There are 10 hidden switches. A switch that is on adds its own fixed numbers to the row, and there is some noise. The rows also spread widely along 13 directions, which tell nothing about the answers.
(in the rows, 128 means zero)
Some rows, each with its switches (1 for on, 0 for off) after it:
[134 154 124 123 104 189 151 186 146 146 146 140 156 115 126 142 118 174
 191 167 136 145 123  88 148 136 151 174 177 148] | 0 0 0 0 0 0 0 0 1 1
[106 137  71 148 123 128 132 171 132 136  88 108 109 156 182 126 128  62
 158 145 115  64  92 118 181 167 104 172  99 143] | 0 0 1 0 1 0 0 0 1 1
[166 154 156 109 110 137  92 131 115 107 125 125 129 106 144 134 146 137
 124  99  73  94 126 153 146 129 115 121 128 110] | 0 0 1 1 1 0 0 0 0 1
[180 172 143  99  90 143 117 152 125  74 104 103 155  59 147 117 100 148
 158 124 124 121 135 144 159 166 123 139 160 128] | 0 1 0 1 1 0 0 1 1 0
[158 133 143 143 137 128 149 121 147 133 102 133 118 150 161 135 130 131
 133 134 158  78 106 127 171  71 134 150 144 142] | 0 1 0 1 0 1 0 0 0 0
[128 141 156  93  85 159 153 215  97  90  76 121 147  79 119 145 129 125
 145 176 168 113  68 100 155 159  83 160 173 162] | 0 0 0 1 0 0 0 1 0 0
[137 104 142 189 120 139 172 144 135 138 126 139 122 127  96 175  89 191
 161  97 174 206 162 105  68 127 196  89 125 139] | 0 1 0 0 1 0 1 0 0 1
[ 88 107 100 100 151 124 119 135 155 168  89 125 142 111 136 112 160 126
 133 183 167 134  64 108 138 152 130 135 136 136] | 0 0 0 1 1 1 0 1 0 1
[153 116  96 150 106 103  98 158 122 175  83 112  81 188 134 141 141 119
 152  79  93 105 114 148 131 155 150 137 159 130] | 0 0 1 0 1 1 1 0 1 0
[160 165 179 105 166 161 143 108 142 101 166 145 190  58 147 154 155 167
 137 160 137 142 120 129 161  85 135 139 104 117] | 0 0 0 0 1 0 0 1 0 1
[ 79 151 144 134 168 121 144 153 108  94 150 116 147 110 114 185 129 117
 175 176 130 137  77 126 124 106 108 183  87 162] | 0 0 0 0 1 0 0 1 1 1
[124 109 141 110 143 146 145 144 127 131 104 124 147 108 151 136 147 113
 142 150 154 106  91  86 167 122 123 145 125 149] | 0 0 0 0 0 1 1 1 0 1
[ 99 105 150 157  84 149 144 183  93  87  79 112 115 115 126 140  68  98
 180  85 114 106 138  76 118 138 108 144 137 180] | 0 0 0 0 1 0 0 0 1 1
[163 150 151 165 110  81 147 131 101 105 129 159  98 149  97 174 180 135
 118 100 138 119 106 156 102  99 115 120 134 113] | 0 0 0 1 1 1 0 0 1 1
[169 147 166  94 149 124 103 128 129 123  94 126 146 101 139 145 161 135
 109 136 159 132  80 168 155 126 130 124 133 119] | 0 0 1 0 0 0 0 1 1 1
[114 154 114 110 141 134 112 132 132 147 150 139 130 123 114 146 162 141
 117 159 117 130  95 148 122 145 122 126 114 105] | 0 0 1 1 0 0 0 1 0 0
[105 152 185  75 148 144  54 173 111 155  89 127 143 117  90 156 162 166
 128 155 112 148  39 171 106 107 106 162 150 146] | 0 0 0 0 1 0 0 0 1 1
[105 134 200 102 193 159 169 161  86 114 148 166 187  97 122 169 190 121
 175 195 136 117 109  66 146 111  77 239 127 185] | 1 0 0 0 1 0 0 1 0 0
[167 112 163 114 153 101  95 118 132 151  91 131 120 147 131 124 149 146
 160  86 115 130 115 137 122 105 149 155 187 152] | 0 0 1 0 1 0 0 0 1 1
[ 81 157 133 124 148 159 111 165 126 135 111 110 154  97 134 149 108 151
 157 171 129 136  97 146 124 153 111 165 103 146] | 0 0 1 0 1 1 0 1 0 0
[146 140 142 146 163 126  90 101 142 195 118 179 120 173 138  96 158 161
 142  75 105 105 186 153  89 154 116 173 135 134] | 1 0 1 0 1 0 0 0 0 1
[ 93  99  85 151  91  90 137 121 143 134  73 132  94 125 130  88  97 109
 136 102 164 108  91 101  84 126 105  94 152 127] | 0 0 0 0 1 1 1 0 0 0
[135 150 131  61 100 141  62 152 127 159  97 117 138 105 114  95 138 179
 147 128 102 128  96 142 106 184 120 136 192 117] | 0 1 1 0 0 1 1 1 0 0
[ 82 157  96 140 126 140 110 167 127 146 156 107 130 131 108 174 133 155
 154 159 103 160  91 154 105 163 142 133  83 111] | 0 0 0 0 1 1 0 1 0 1
[154 178 131 119 142 155  77 101 157 175 134 146 130 141 146 103 130 172
 131  87  98  84 155 169 128 118 121 141 121 110] | 0 0 0 0 0 0 1 1 0 1
[ 84 131 159 140 122 172 117 153 100 131 142 133 131 126 112 159 121 137
 146 129  80 114 129 112 113 112 110 147 101 140] | 1 0 0 1 1 1 0 0 0 0
[116 136 121  98  87  95 148 131 127  64 107 124 147  58 130  98 120 122
 164 162 157 125  70  92 115 130  93 131 188 135] | 0 0 1 1 1 1 0 0 1 1
[145 171 154 150 100 156 112 118 144 125 162 138 131 107  92 151  82 211
 142 101 120 170 164 166  86 100 162  98 143 112] | 0 0 0 1 0 1 0 0 1 0
[110 106  92 119 127 144 102 125 147 166 112 110 115 148 150  94 110 122
 171 109  92 103 148 104 134 169 150 142 132 137] | 1 1 0 1 1 0 0 1 0 1

New rows. What belongs after each?
[110 129 151 122 167  71 116 155 108 137 108 119 113 156  95 171 145 142
 158 144 152 167  67 171  84 122 117 185 141 158] | 1 0 0 0 1 0 0 1 0 0
[148 188 128  89 108 165 137 204 115 140 108 157 141 124 136 143 204 126
 122 199 142  59  58 133 186 153  62 193 157 128] | 0 0 0 1 0 0 0 1 0 0
[129 119  94 105 116 119  79 145 113 174 109 117  93 169 113 153 193  97
  92 127  92 106  67 153 152 162 150  91 112  89] | 0 1 0 1 0 1 0 1 1 0
[136 144 104 137 114 110 110 143 135 139  73 142 123 114 136 112 136 131
 115 122 168 131 113 152 105 196 115 108 115 111] | 0 1 1 0 1 0 1 0 1 1
[100 142 165 145 143 158 127 119 123 155 119 174 129 151 120 129 136 151
 128 123 149  83 122 116  99  80  90 149 108 137] | 1 1 0 0 0 1 1 0 0 1
[147 151  96 148  73  99 125 130 135 102 112 106  88 152 149 120  95 106
 141 100 130  88  92 159 143 107 119 117 131 106] | 1 0 0 0 0 1 0 0 1 1
[148 116 118 150 115 111 113 137 121 141 105 118  97 159 137 121 118 128
 158  60 104 114 163 133 111 179 144 137 141 134] | 0 0 1 0 0 1 0 1 0 1
[158 122 128 139  90 102 112 158  94 110 106  92  88 167 133 163 121 109
 151  90 103 110 100 146 139 134 146 120 128 122] | 1 1 1 0 0 1 1 0 1 1
[153 150 118 108 122 134 109 184 110 150 124 130 123 147 132 153 190 125
 136 140 105 114 100 145 150 198 120 161 129 116] | 0 0 1 0 0 0 0 1 0 1
[138 130 100 136 126 137 130 133 151 160 127 130 119 142 139 139 144 138
 150 142 125 128 106 122 146 121 162 125 146 121] | 0 0 1 1 1 0 0 0 1 1
[108  94 117 136 151 132 179 179 141 103  89  83 147 112 178 146  65 113
 205 181 187 146  96  69 171 147 157 180 130 197] | 0 1 1 0 0 0 1 0 0 1
[118 137  62 132  97 126 123 175 134 162 136 135 112 146 117 117 139 135
 161 127 117 144 134 119 104 236 137 142 141 114] | 0 0 0 0 0 0 0 1 0 1
[109 121 193  74 147 149  91 140 110 153  64 152 153 104 100 115 167 148
 124 153 166 124  80 118 109 135  89 155 178 161] | 1 0 1 1 0 1 0 1 1 1
[125 134 126 162 131 123 138 163 109 134 111 144 116 150 127 160 145 107
 136 123 140 129 125 140 121 163 120 147  87 132] | 1 0 0 0 1 0 0 0 1 1
[ 77 122 131 150 136 124 122 114 116 141 139 138 111 140  86 147 111 137
 159 107 120 150 120 125  60 112 129 119 118 133] | 1 0 1 0 1 0 0 1 1 1
[ 90  92 193 158 154 196 105 174  90 175  65 139 117 166 122 183 135 101
 125  90  99  78 118  93 145  83 119 144  82 181] | 0 0 0 0 1 0 1 0 1 1
[ 96 101 160 131 142 166 118 172  88 142  99 155 150  99 111 152 148 108
 132 120 113 138 143  79 115 184 111 140  98 157] | 0 0 0 0 1 0 1 0 1 0
[ 74 104 129 110 180 116 119 139 104 133 151 143 142 119 126 152 169  82
 123 161 100 141  98  98 125 168 113 152  69 136] | 0 0 0 0 0 0 0 0 0 0
[148 154 172 110 160 114 146  90 136 100 147 140 166  84 131 141 150 177
 157 154 155 139  98 131 116  72 129 148 152 128] | 0 1 1 0 1 1 0 1 0 1
[ 96 116 156 106 217 138 110  83 162 185 134 150 152 129 118 156 171 161
 100 178 170 158  69 144 122  69 156 114  97 125] | 0 0 1 1 0 0 0 1 0 1
[125 155 120 132 140 165 143 153 136 118 135 110 148 111 170 175 142 103
 137 183 121  87  76 122 213  89 130 144  72 129] | 0 0 0 1 1 0 1 0 1 1
[ 82  73 156 145 162 105  99 120 103 139 101 119  99 153 113 147 115  96
 136  78  82 125 128 110  96 108 135 127 104 166] | 0 0 0 1 1 0 0 0 0 0
[159 195  71 136  72 162 180 164 147 100 168 134 144  90 138 148 130 142
 142 186 159 123 118 127 168 170 137 116 120  85] | 0 1 0 1 0 0 0 1 1 0
[174 131 159 112  75 135 141 182 109  88  86 102 122 105 135 157 114 139
 137 129 160 134  72 134 151 119 130 111 157 128] | 1 0 1 0 0 0 1 0 0 1
[142 128  73 135 102 102 148 149 138 142 106 140 102 152 144 114 152  98
 142 135 159  98  90 104 143 163 128 132 145 118] | 0 1 0 0 0 0 1 0 1 1
[ 79 157 119 161 142 169 114  78 144 155 156 156 137 123 124 116 106 147
 142 112 105  95 170 129  96 109 115 121  80 115] | 1 0 1 1 1 1 0 1 1 1
[137  95 143  85 159 129 109  65 167 164 103 164 160  83 129  56 131 157
 148 105 164 154 150  80 100 141 151 117 200 138] | 0 0 1 0 0 0 0 1 1 1
[161 122 138  89  93 122 102 158 129 129  69 123 131  86 132 115 142 145
 120 130 145 147  73 140 128 154 130 101 180 112] | 0 0 1 0 1 0 0 0 0 0
[110 163  97 140 137 150 102 101 151 146 143 141 132 130 150  91  95 133
 156 101 102  87 177 131 119 164 118 151 101 124] | 0 1 0 0 0 0 0 1 1 1
[124 120 114 124  97 162 132 159 115 105 130  99 129 104 166 141 110  92
 157 126  69  95 114  92 175 133 132 125 113 124] | 0 0 1 0 1 0 0 0 0 0
[ 92 174 115  88 121 192  84 166 122 167 126 147 150 120 142 126 182 120
 129 183  79  64  64 119 161 142  82 159 110 106] | 0 1 1 0 1 0 0 0 1 1
[ 96 131  51 154 143 109 147  92 194 151 159 128 122 129 151 100  80 138
 149 160 167 164 135 133 117 150 165 114  96 106] | 1 0 0 1 0 0 0 0 0 0
[120 151 119 137  50 162 128 152  93 106 145 127 102 123  97 145 113 118
 150  97  73  86 126 114 117 117 106 106 136 106] | 1 0 0 1 1 0 0 1 1 0
[135 168 159 136 136 121 134 155 113 109  86 147 138 118 138 114 122 152
 172 119 154  90 143 138 103 163  72 203 153 170] | 0 1 1 0 1 0 0 1 0 1
[168 157  97 103  96 162 118 173 141 158 149 123 124 155 161 127 159 144
 173 143  75  87 106 115 182 142 142 171 175 114] | 0 0 1 0 0 0 0 0 0 1
[135  89  81 162 110 120 178 134 148 113  75  95 107 131 184 109  72  63
 183  99 151  83 135  72 180 128 148 141 145 164] | 0 0 0 0 1 0 0 1 1 0
[ 93 125  91 130 109 111  97 176 121 174 115 131  94 174  96 140 152 128
 149 133 112 138  78 133  95 175 130 144 147 130] | 0 0 0 0 0 1 0 0 1 1
[101  83 149  81 175 136  75 130 126 177  68 128 158 102 144  91 157 119
 141 123 113 133 122  96 130 189 123 159 144 160] | 0 0 0 0 1 1 0 1 0 0
[157 175 142 114  93 171 135 174 113 113 156 114 139 109 117 189 141 164
 132 159 114 133  83 149 151 117 146 112 123  92] | 0 1 1 0 0 0 0 1 0 0
[167 123 103 131 107 133 151 205 118 144  91 122 121 151 155 136 150 113
 164 130 155 127 137 115 165 233 137 179 144 145] | 1 0 0 0 0 0 0 1 0 1
[137 113 114 137  81 112 143 144 108 107 135 128 105 139 124 127 130 103
 162 101 112 119 122  95 125 144 130 126 149 123] | 1 0 0 0 0 1 0 0 1 1
[114 121 161 141  92 191 106 172 104 142  87 116 105 141 113 159  97 131
 114  90 114 105 131 132 129 131 127  99  98 137] | 1 0 0 1 0 0 0 1 0 1
[130 171 162 133 129 136 127 132 111  98 179 157 157  93 108 139 126 189
 161 124 111 161 171 130  74 170 120 150 124 122] | 0 1 1 0 0 1 0 0 0 1
[ 99 120 113 121 125 143 130 162 126 142 115 122 129 118 133 159 146 116
 128 168 122 131  63 120 141 128 131 119 111 117] | 0 0 1 0 1 0 0 0 0 0
[146 138 135 136 149 156 137  99 157 159 141 166 145 129 148 105 121 151
 164 114 127 109 168  98 135 105 142 164 164 142] | 0 0 1 0 0 0 0 0 1 0
[122 110 155 120 151 141 122 148 127 155 122 119 143 130  93 169 129 173
 172 144 151 197 101 124 102 121 183 137 146 148] | 1 1 0 0 1 0 0 1 1 1
[109 104 156 129 151  97 117 132 123 115  79  99 134 103 117 138  92 157
 167 116 164 175 108 136  80 147 148 131 143 163] | 0 1 1 0 1 1 0 1 0 1
[115 103 125 151 137 173 168 153 114 164 150 149 133 149 120 172 156 125
 154 141 123 135 143  74 134 133 160 136 105 130] | 1 1 0 0 1 0 0 1 0 0
[110  70 143 138 177  74 130 129 114 130  97 118 109 153 135 155 147  88
 146 115 133 142  88 109 122 115 144 147 111 165] | 0 0 0 0 1 0 0 0 0 1
[ 93 110 144 116 154 183 137 148 119 150 152 142 161 117 146 143 148 118
 168 160  89 118 129  62 150 128 128 166 107 145] | 1 0 1 0 1 0 0 0 0 1
[ 95  91 128 149 174  98 152  85 135 141 138 169 129 137 131 100 118 119
 156 107 161 136 166  75  76 141 124 148 109 152] | 1 1 0 0 0 0 1 0 0 1
[126 132  96 115 101 131 123 155 127 167  99 156 112 146 119  99 160 130
 134 123 144  96 109 104 107 184 104 135 155 120] | 0 1 0 0 0 0 1 1 0 1
[101 111 108 163 136  99 130  97 133 129 132 140  93 157 127 120  97  96
 146  84 113 103 153 110 105 115 129 128 117 144] | 0 0 0 1 0 0 0 0 1 0
[158  97 146 131 183  97 137  68 135 112 138 111 134 109 148 160 141 106
 129 112 124 147 131 125 155  96 186  95  96 123] | 0 1 1 1 1 0 0 1 1 0
[127 127 252 127 163 200 141 145  95 110  99 167 178  76 128 174 150 149
 115 128 142 112 129  95 137  64  99 142 105 166] | 0 0 1 0 1 0 0 0 0 1
[119 104 148 117 103 156 109 153 112 156  81 135 133 125 114 119 131 143
 157 113 128 126 117  87 108 141 131 133 164 146] | 1 1 0 0 1 1 1 0 1 1
[150 119 142 127  98 120 130 157 115 110  83  98 103 144 152 154 124 106
 140 116 126  97  64 137 159  83 127 125 138 131] | 1 0 1 0 1 0 0 0 0 1
[140 196 131 132  80 154 137 152 117  81 122 158 147  84 154  96 120 121
 154 121 114  55 147 120 138 151  50 172 134 130] | 0 0 0 0 1 0 0 0 1 1
[103 127 128 118 150 180 105 133 161 163 110 101 145 125 149 144  98 151
 160 163 119 128  94 120 162  89 172 132 127 145] | 0 1 1 1 1 0 0 0 1 1
[ 94 162  92 160 157  87 147 148 147 143 115 145 123 148 142 147 157 127
 134 184 185 125  66 164 116 143  99 169  88 126] | 0 0 0 0 1 1 0 0 0 1
[152 167 141 134 103 132 175 139 109  49 158 120 141  89 148 171 125 104
 156 155 118  91  86 113 175  67 111 139 111 117] | 0 1 0 0 1 0 0 0 1 0
[196 179 164 105 101 123 148 192  82  73 124 142 156  92 147 150 192 124
 169 143 114  84 110 114 177 159  76 208 167 144] | 0 0 0 0 1 1 1 0 1 1
[125 139 108 112 144 116  80 144 129 159 113 101 127 136 144 129 149 135
 150 119  90 121 107 156 138 176 134 155 110 125] | 0 0 0 0 1 1 1 1 0 1
[138 143 116 101 112 111 104 172 129 132  99 112 131 112 131 112 124 157
 178 140 116 140 110 133 117 186 116 176 186 153] | 0 0 1 1 1 0 1 0 0 0
[118 156 117 141 144 127 129 120 153 125 166 115 135 126 140 146 101 166
 173 151 116 149 126 152 120 113 149 154 112 126] | 1 0 1 1 1 0 0 0 0 1
[179 165 161 115  71 138 124 225  90  93 115 107 116 117 104 206 149 158
 123 148 126 152  66 173 150 146 132 130 146 119] | 0 0 0 1 0 0 0 0 0 0
[136 147 147 119 127 151 129 159 114 127 131 139 156 105 129 142 146 145
 166 155 119 128 133 109 142 148 116 177 140 147] | 1 0 0 1 1 1 1 0 1 0
[117 133  94 120 123  86 116 149 136 141 117 107  95 162 120 146 140 131
 151 157 123 124  47 153 121 109 135 144 152 125] | 0 1 0 1 1 0 0 0 0 0
[145 138 121 143 157 126 130 139 149 166 105 141 129 142 136 150 163 149
 125 141 162 135 120 155 140 151 146 142 111 129] | 0 0 0 1 1 0 0 1 0 1
[114 155 179 176 145 156 135 137  90 127 158 180 127 136  90 193 164 142
 120 110 103 118 156 134  91 111 105 135  75 133] | 0 0 1 1 1 0 0 0 1 1
[127 138 110 158 118 103 136  97 157 123 111 133 114 131 139 113 104 132
 141 120 164 118 115 145 118  97 129 118 127 122] | 1 0 0 1 1 1 0 0 1 1
[140 110 157  83 168 124 116 168 122 147  97 121 144 135 149 148 177 119
 151 169 141 118  55 106 174 119 126 187 149 166] | 0 0 0 0 0 0 1 0 0 1
[ 84 112 129 112 119 136 101 159 106 112  92 109 114 123 137 126 103  88
 131 129 103  96  97 110 134 158 101 135 106 147] | 0 1 0 1 0 0 0 0 0 0
[ 93 142 131 121 118 131 123 190 115 109  74 109 127 115 129 132  97 120
 147 158 173 125  94 145 123 191  87 170 113 163] | 1 0 0 1 0 0 0 1 0 1
[118 141 137 129 149 160 109 105 133 144 134 134 143 118 148 123 120 137
 138 109 108 101 151 128 127 126 124 131  76 119] | 1 1 0 0 1 0 1 1 0 1
